The rows come from 4 hidden closed curves, with some noise, and rows from the same curve form a group. Each curve winds through 10 dimensions. The rows are also pushed far along 5 directions, which tell nothing about the answers.
In the rows, zero is written as 128.
Some rows, each with its group after it:
[161 156  72  76 192  91 146 160 169 106 106 116 119 189 124 136 101 129
 174] -> Z_75
[132 108 125 130 107 160 129 152 152 126  94  93 149 150  97 119 135 135
 117] -> Z_674
[120 155  70 156 124 135 170 148 115 175  81 162 113 135 154 122 135  61
 160] -> Z_720
[140 141 141 166 130 105 147 119 108 127 134 131 113 109 174 134 120 114
 158] -> Z_75
[124 124 125 147 123 111 130 130 115  89 143 126 121 145 160 157  98 120
 131] -> Z_75
[130 154  86 139 112 116 164 126 128 111 102 129 123 155 151 132 125 100
 157] -> Z_674
[110 151  99 144 136  93 126 108 112 138 176 147 130 111 173 147 135 103
 170] -> Z_720
[122 183 116 194 139  95 143 126  81 147 151 112 162 139 156 175 102 117
 142] -> Z_398
[125 165 124 145 132 113 132 122 141  98 148 145 142 130 143 125 126 110
 168] -> Z_720
[134 101 121 134 113 157 139 143 142 132 100 139 129 119 101 114 159 112
 122] -> Z_398
[164 152 116 138 106 146 140 122 158 136 119 133 142 127 120 103 150 121
 129] -> Z_75
[143 124 143 127 128 134 129 140 140 152 138 140 127 120 146 104 123 131
 142] -> Z_398
[116 174 151 132 151 118  74 107 124 143 155 124  97  78 135 168 146 115
 117] -> Z_720
[164 165 135 180 108 109 161 125  90 155 153 115 157 120 162 127 104 133
 139] -> Z_398
[ 90 144 156 122 170 100  91 145 129 105 153 101 112 137 146 162 131 151
 130] -> Z_674
[116 153 160 110 144 101 108 105 123 107 148 116 116 119 117 159 140 145
 126] -> Z_720
[129 132 116 143  85 143 165 151  93 182 112 100 153 100  98 110 158 122
 138] -> Z_398
[ 59 113 180 146 173 118  87  96 119  98 163 196 118 115 167 120 147 109
 128] -> Z_75
[149  71  91 154  71 115 227 155 125 111  87 104 142 154 152  98 105 131
 179] -> Z_674
[164  87 136  65  91 133 161 136 157  77  85  96 109 136  47 134 160 166
 123] -> Z_720
[117 161 104  66 129 173 104 106 147 159  90 199 113 132  55 125 172  72
 105] -> Z_75
[156 110  73 114 119 107 168 152 146 113 116  98 126 152 155 108 112 135
 152] -> Z_674
[145 141 186 177 129 140 110 117  95 151 134 101 140  92 110 151 148 141
 106] -> Z_75
[172 143  88 120 132 128 158 175 129 139 116 100 142 141 112 121 147 125
 160] -> Z_720
[148 167  99 136 156  92 141 154 133 163 168 153 119 121 178 145 117  99
 229] -> Z_398
[113 155 106 124 127 114 130 136  94 133 135 120 145 146 115 157 125 107
 129] -> Z_674
[116 122 100 129 112 134 163 133 134 144  80 153 102 153 136 143  99  97
 147] -> Z_720
[149 120 109 129  99 124 160 109 115 144 143 181 125 131 162 105 130  98
 139] -> Z_398
[159 184  79 151 206  94 138 164 122 193 139 129 139 176 170 178 119  98
 217] -> Z_674
[177 119 138 115  83 137 158 165 143 104  83  15 121 119  83 125 116 191
 122] -> Z_674
[125 164 127 163 111 126 128 146 101 156 160 145 121  85 156 143 127  96
 168] -> Z_398
[116 111 169 144 146 118 139 136 100 141 117 108 151 146 116 129 133 151
 110] -> Z_674
[150 131 118 101 132 110 120 114 134  92 160 122 148 152 131 122 129 143
 125] -> Z_674
[161 160 104 140  92 137 149 157 126 132 109  93 125 113 115 137 129 104
 157] -> Z_674
[198 161 107  92 133 111 156 120 139 132  87  43 142 123  63 115 121 175
 120] -> Z_674
[ 86  68 195 154  82 174  85 113 108 117 147 140 121  83 122 127 141 143
  52] -> Z_398
[130 136 134 150 106 153 149 151 117 140 104 116 153 136 109 118  97 119
 162] -> Z_720
[ 73 126 118 150 109 105 146 111 115 113 165 187 136 140 200 106 136  94
 152] -> Z_398
[118 107 113  32 182 115  53 129 167 115 165 147  86 128 123 139 174 117
 118] -> Z_674
[136 162 113 120 157 136 118 129 147 164 137 183 104 106 134 128 134 104
 171] -> Z_75
[110  56 139  25 147 141 107 103 179  85 110 156 106 174  83  98 160 178
  54] -> Z_398
[109 135 116 158 104 143 130 156  96 182 120 100 132  94 125 134 145 113
 123] -> Z_398
[118 169 103 103 158 146 109 125 172 134 107 175 115 127 111 103 133 102
 130] -> Z_75
[124 149 110  96 181 123 131 140 140 132 127 169 141 163  94 131 133 128
 148] -> Z_674
[113 142 111  87 161 120 109 128 129 130 139 121 145 142 104 128 152 121
 162] -> Z_720
[148 171 150 163 144  93 135 116 116 132 151  78 155 107 144 131  78 158
 163] -> Z_75
[164 125 172 166  99 123 142 117  95 107 134  89 144  95 123 123  98 147
 127] -> Z_75
[130 170 151 110 140 105 119 109 123 113 134 106 120 114  95 159 141 144
 127] -> Z_720
[156 141 168 173 145 112 116 119 119 155 173 134 136 123 172 152  99 144
 138] -> Z_720
[104 107 125 124 126 131 116 159 119 155 132  96 121 114 128 133 144 142
 120] -> Z_398
[114  97 151 139 141 132  97 151 135 120 141  89 119 120 136 144 153 159
 108] -> Z_720
[126  95 119  88 121 147 128 114 155 137 100 154  99 128  94 136 116 124
 133] -> Z_398
[119 113  99  89 116 143 122 135 138 143 118 124 104 112 106 128 125 142
 119] -> Z_75
[119  83 112 112  67 164 153 111 127 131  78 133 122 100  72 113 167 104
 109] -> Z_398
[137 133 160 119 154 116 124 138 133 129 129  67 139  88 100  96 131 193
 129] -> Z_75
[142 130 146 137 139 125 143 127 138 109 115 122 155 174 120 128 112 146
 126] -> Z_75
[104  63 122  21 160 126 115 145 160  88 114 120 107 182  98 101 159 182
  98] -> Z_720
[119 106 162 143 126 151 123 119 134 129 121 149 141 152 138 108 113 139
 101] -> Z_674
[125  58 133  57 153 118 104 103 175  92 136 136 110 192 146 136 138 150
 144] -> Z_674
[169 175 109 192  90 145 160 131 116 171  96  77 160  80 107 104 151 115
 130] -> Z_75
[165 141  30  64 152 128 164 135 154 156  77 180 100 135  88 120 157  53
 198] -> Z_75
[135 180 160 129 138 115  82 149 119 112 153  47 124  97  84 181 144 182
  69] -> Z_720
[162  72 113 151  78 147 188 112 112 147  90 165 136 153 144 106 120  90
 122] -> Z_398
[153 153 118 113 129 140 115 136 149 160 126 137 129  96 101 122 157  86
 174] -> Z_398
[131  95  60  78 103 149 175  92 147 115  78 208 116 157 107  86 169  70
 142] -> Z_674
[140 132  89 101 137 125 142 115 163 111 105 111 130 164 114 131 122 139
 158] -> Z_674
[115  63 149 137 123 116 140 117 150 120 165 157 139 146 193  90 114 154
 149] -> Z_398
[106  90 154 135 140 147 115 120 142 138 113 145 118 144 142 117 157 140
  90] -> Z_75
[168 132 111 131 131 123 142 164 130 133 136  97 137 130 136 119 137 137
 158] -> Z_720
[124 148 102 142 120 126 164 122 145 122  97 160 140 168 128 130 105  97
 145] -> Z_720
[173 130 118 111 153 139 129 130 140 159 115 157 115 139 108 146 141 106
 149] -> Z_75
[206 108  71  62 143 100 181 129 163 140 111 137 119 176 124 114 124 134
 175] -> Z_720

New rows, each followed by its group:
[122  33 143 101 110 133 133 129 165 100 125 126 134 183 154 111 107 151
 130] -> Z_674
[118 119 109 130  83 157 151 110 157 116  76 148 114 138 109 117 142 112
 107] -> Z_75
[135 134 144 151 130 108 106 129 100 133 161 102 136 140 165 163 127 122
 109] -> Z_720
[136  97  99 113 109 112 189 141 136 125 106 132 145 172 121 126 116 122
 188] -> Z_398
[141 170 113 155 118 136 126 131 120 173 146 147 119  94 150 137 126 106
 150] -> Z_75
[130 134 145 151  91 119 127 145 109 114 159 104 141 121 164 120 122 121
 125] -> Z_398
[108 222 103 116 159 128  57 114 132 139 168 142 127  79 101 156 199  77
 127] -> Z_75
[147 173 131 124 193 100  96 154 147 124 147  88 127 117 116 150 173 144
 142] -> Z_398
[121  55 104  98 109 108 172 127 122  63 113 157 111 173 156 117  99 110
 148] -> Z_75
[102 163 141 160 151  95 104 108  88 122 164  98 146 141 170 151 108 144
  93] -> Z_674
[113 117 108  84 137 140 130 102 147 157 126 227 115 140 112 128 146  69
 179] -> Z_398
[136 144 137 136 113 144 126 133 131 115 115 109 141 108 107 110 148 110
 150] -> Z_720
[162 136 121 131 104 149 145 133 139 145 113 135 127 102 115 104 123 118
 157] -> Z_720
[186 159 137 113  93 160 145 130 111 129  89 103 135  78  32 115 120 124
 123] -> Z_75
[158 172 128  39 156 140  81 128 160 113 138 155 105 106  48 133 173 116
 132] -> Z_674
[122 141 127 149 110 135 135 115 154 116 107 117 125 132 128 137 130 134
 120] -> Z_75
[138 185 122  95 153 123 112 142 120 161 111  97 115  99  64 158 167 122
 137] -> Z_398
[126 135 127 142 119 139 110 127  81 130 135 150 129 130 115 171 150  75
 109] -> Z_75
[171  84 162 143  91 120 168 150 142 126 106  28 147 117 119 102 113 189
 150] -> Z_398
[103  98 114  72 120 124 105 125 130 150 163 141 120 134 137 131 120 136
 131] -> Z_398
[163 216  99 131 191 108 101 138 162 157 151 184 131 141 145 157 117  49
 215] -> Z_398
[128 173 116 152 163 100 141 115 135 122 134 175 121 139 160 143 129  94
 166] -> Z_398
[127 143  88 112 100 141 154 146 121 145 102 112 135 134 100 113 125 136
  98] -> Z_398
[168 140 128 131 142 115 134 111 116 147 130 122 149 143 116 140 137 123
 125] -> Z_398
[128 192 162 173 103 153  94 109  95 138 142  95 142  42  93 121 145 142
  73] -> Z_674
[142 140 111 100 123 132 130 130 144 102 113 173 102 138 104 153 132  81
 155] -> Z_398
[120  91 153  90 148 114  84 120 164 120 170 123 123 122 143 127 141 142
 155] -> Z_398
[163  97 135 200  41 159 205 173  94 107  44  27 138 103  99  99 111 168
  70] -> Z_75
[103 162 110 110 108 127 141 119 130 127 122 146 133 111 108 100 161 114
 126] -> Z_398
[130  98 153  86 101 144 109 136 152  56 110  96 104 127  77 135 140 157
  75] -> Z_398
[114 161 137 109 154 137 105  99 139 153 119 171 119 110  90 138 131 101
 141] -> Z_674
[130 156 147 138 147 110 104 103 131 116 165 128 123  94 154 117 120 145
 122] -> Z_674
[ 60  90 163 143 136 148  57 119 111  87 168 171 100 108 159 146 176 108
  61] -> Z_75
[133 136 140  81 203  77  89 124 158 115 186 108 125 148 161 120 157 184
 128] -> Z_398
[149 109 137 141 144 126 157 129 149 130 107 140 142 185 162 108  89 145
 144] -> Z_674
[173 144 103 131 118 141 135 127 168 142  99  93 136 136 122 118 100 133
 151] -> Z_674
[128 147 143 116 144 128 113 113 133 151 127 127 133 133 123 123 129 134
 114] -> Z_75
[ 69  79 178 104 134 149  94 107 103 118 138 176 133 147 108 127 172 122
  70] -> Z_674
[170 137  87 122 127 121 172 152 135 145 107 153 107 159 151 132  89 105
 160] -> Z_398
[135 164 154 139 135 132  83 130 136 156 156 104 139  75 111 137 157 113
 154] -> Z_398
[ 87  97 193 197  83 153  96 123  94 113 137 102 139 100 135 164 138 124
  82] -> Z_720
[150 131 132 114 133 118 116 126 141 125 134  99 124 113 136 106 157 145
 102] -> Z_398
[122  69 155  36 139 145  86 143 179  65 122 104 113 177  85 118 122 183
  97] -> Z_720
[150 110 105 130 116 120 167 139 110 106 131 163 129 139 138 122 129  92
 171] -> Z_75
[129  96 133 118  63 165 134 101 105  98 122 142 149 125  97 101 178 107
  78] -> Z_674
[132 135 152 128 109 138 136 121 135 126 125 146 109 112 107 136 119 157
  89] -> Z_720
[136 161 120  98 161 143  93 128 141 128 118 132 132 129  66 149 117 122
 119] -> Z_75
[127 154 149 154  99 134 122 160 113 128 134  86 141 109 134 116 133 133
 103] -> Z_398
[135  95 142  78 137 124  98 127 171 122 148 110 125 123 112 122 139 148
 154] -> Z_398
[167 114 139 157 138 121 143 153 133 141 121  66 146 118 118 134 133 168
 140] -> Z_398
[156 137  92 110 151 108 148 142 146 139 104 110  90 124 147 129  99 129
 158] -> Z_75
[157 103 112 133 128 113 158 167 123 119 132  88 145 157 148 119 137 149
 150] -> Z_720
[151 160 132  97  85 135 154 113 134 106  85 106 125 121  49 132 135 144
  85] -> Z_720
[130 121 107 107 126 117 106 115 133 126 130  84 114 117 140 133 140 132
 110] -> Z_674
[101 140 104 167 118 128 137 127  90 132 119 108 141 130 151 125 154 114
  91] -> Z_674
[ 70  68 171 117 170 123  64 121 162  81 181 177 112 144 177 132 158 135
 111] -> Z_398
[ 84 122 122 142 121  95 123 113 126 101 167 130 124 134 200 124 108 140
 118] -> Z_398
[151 133 108  47 165 137 125 123 174 128  95 135 123 160  54 112 149 158
  98] -> Z_398
[151 110 124 153 108  89 183 141 127 102 117  64 155 163 166 106  62 174
 133] -> Z_674
[128 138 154 116 118 145 123 118 129 139 115 135 127  98  69 144 139 130
 140] -> Z_398
[101  72 100  62  66 138 140 127 140  89 116 119 105 115  95 106 154 142
 103] -> Z_398
[193 110  83  77 144 107 178 146 145 110  81  92 134 180  89 122 131 131
 161] -> Z_75
[165 165  90 113  97 127 165 156 121 131  83  92 124 137  73 153 137 124
 107] -> Z_720
[150 123 129 147 108 108 171 160 124 139 136  91 128 114 157 123 109 152
 184] -> Z_398
[121 182 125 116 121 145 101 145 126 161 147 133 121  58  84 134 171 106
 155] -> Z_398
[124 109 109  80 150 128 116 168 148 153 118  91 107 125 102 133 146 158
 135] -> Z_398
[126 166 110  85 165 121  93 128 159 135 119  91 109 101  95 123 151 153
 109] -> Z_720
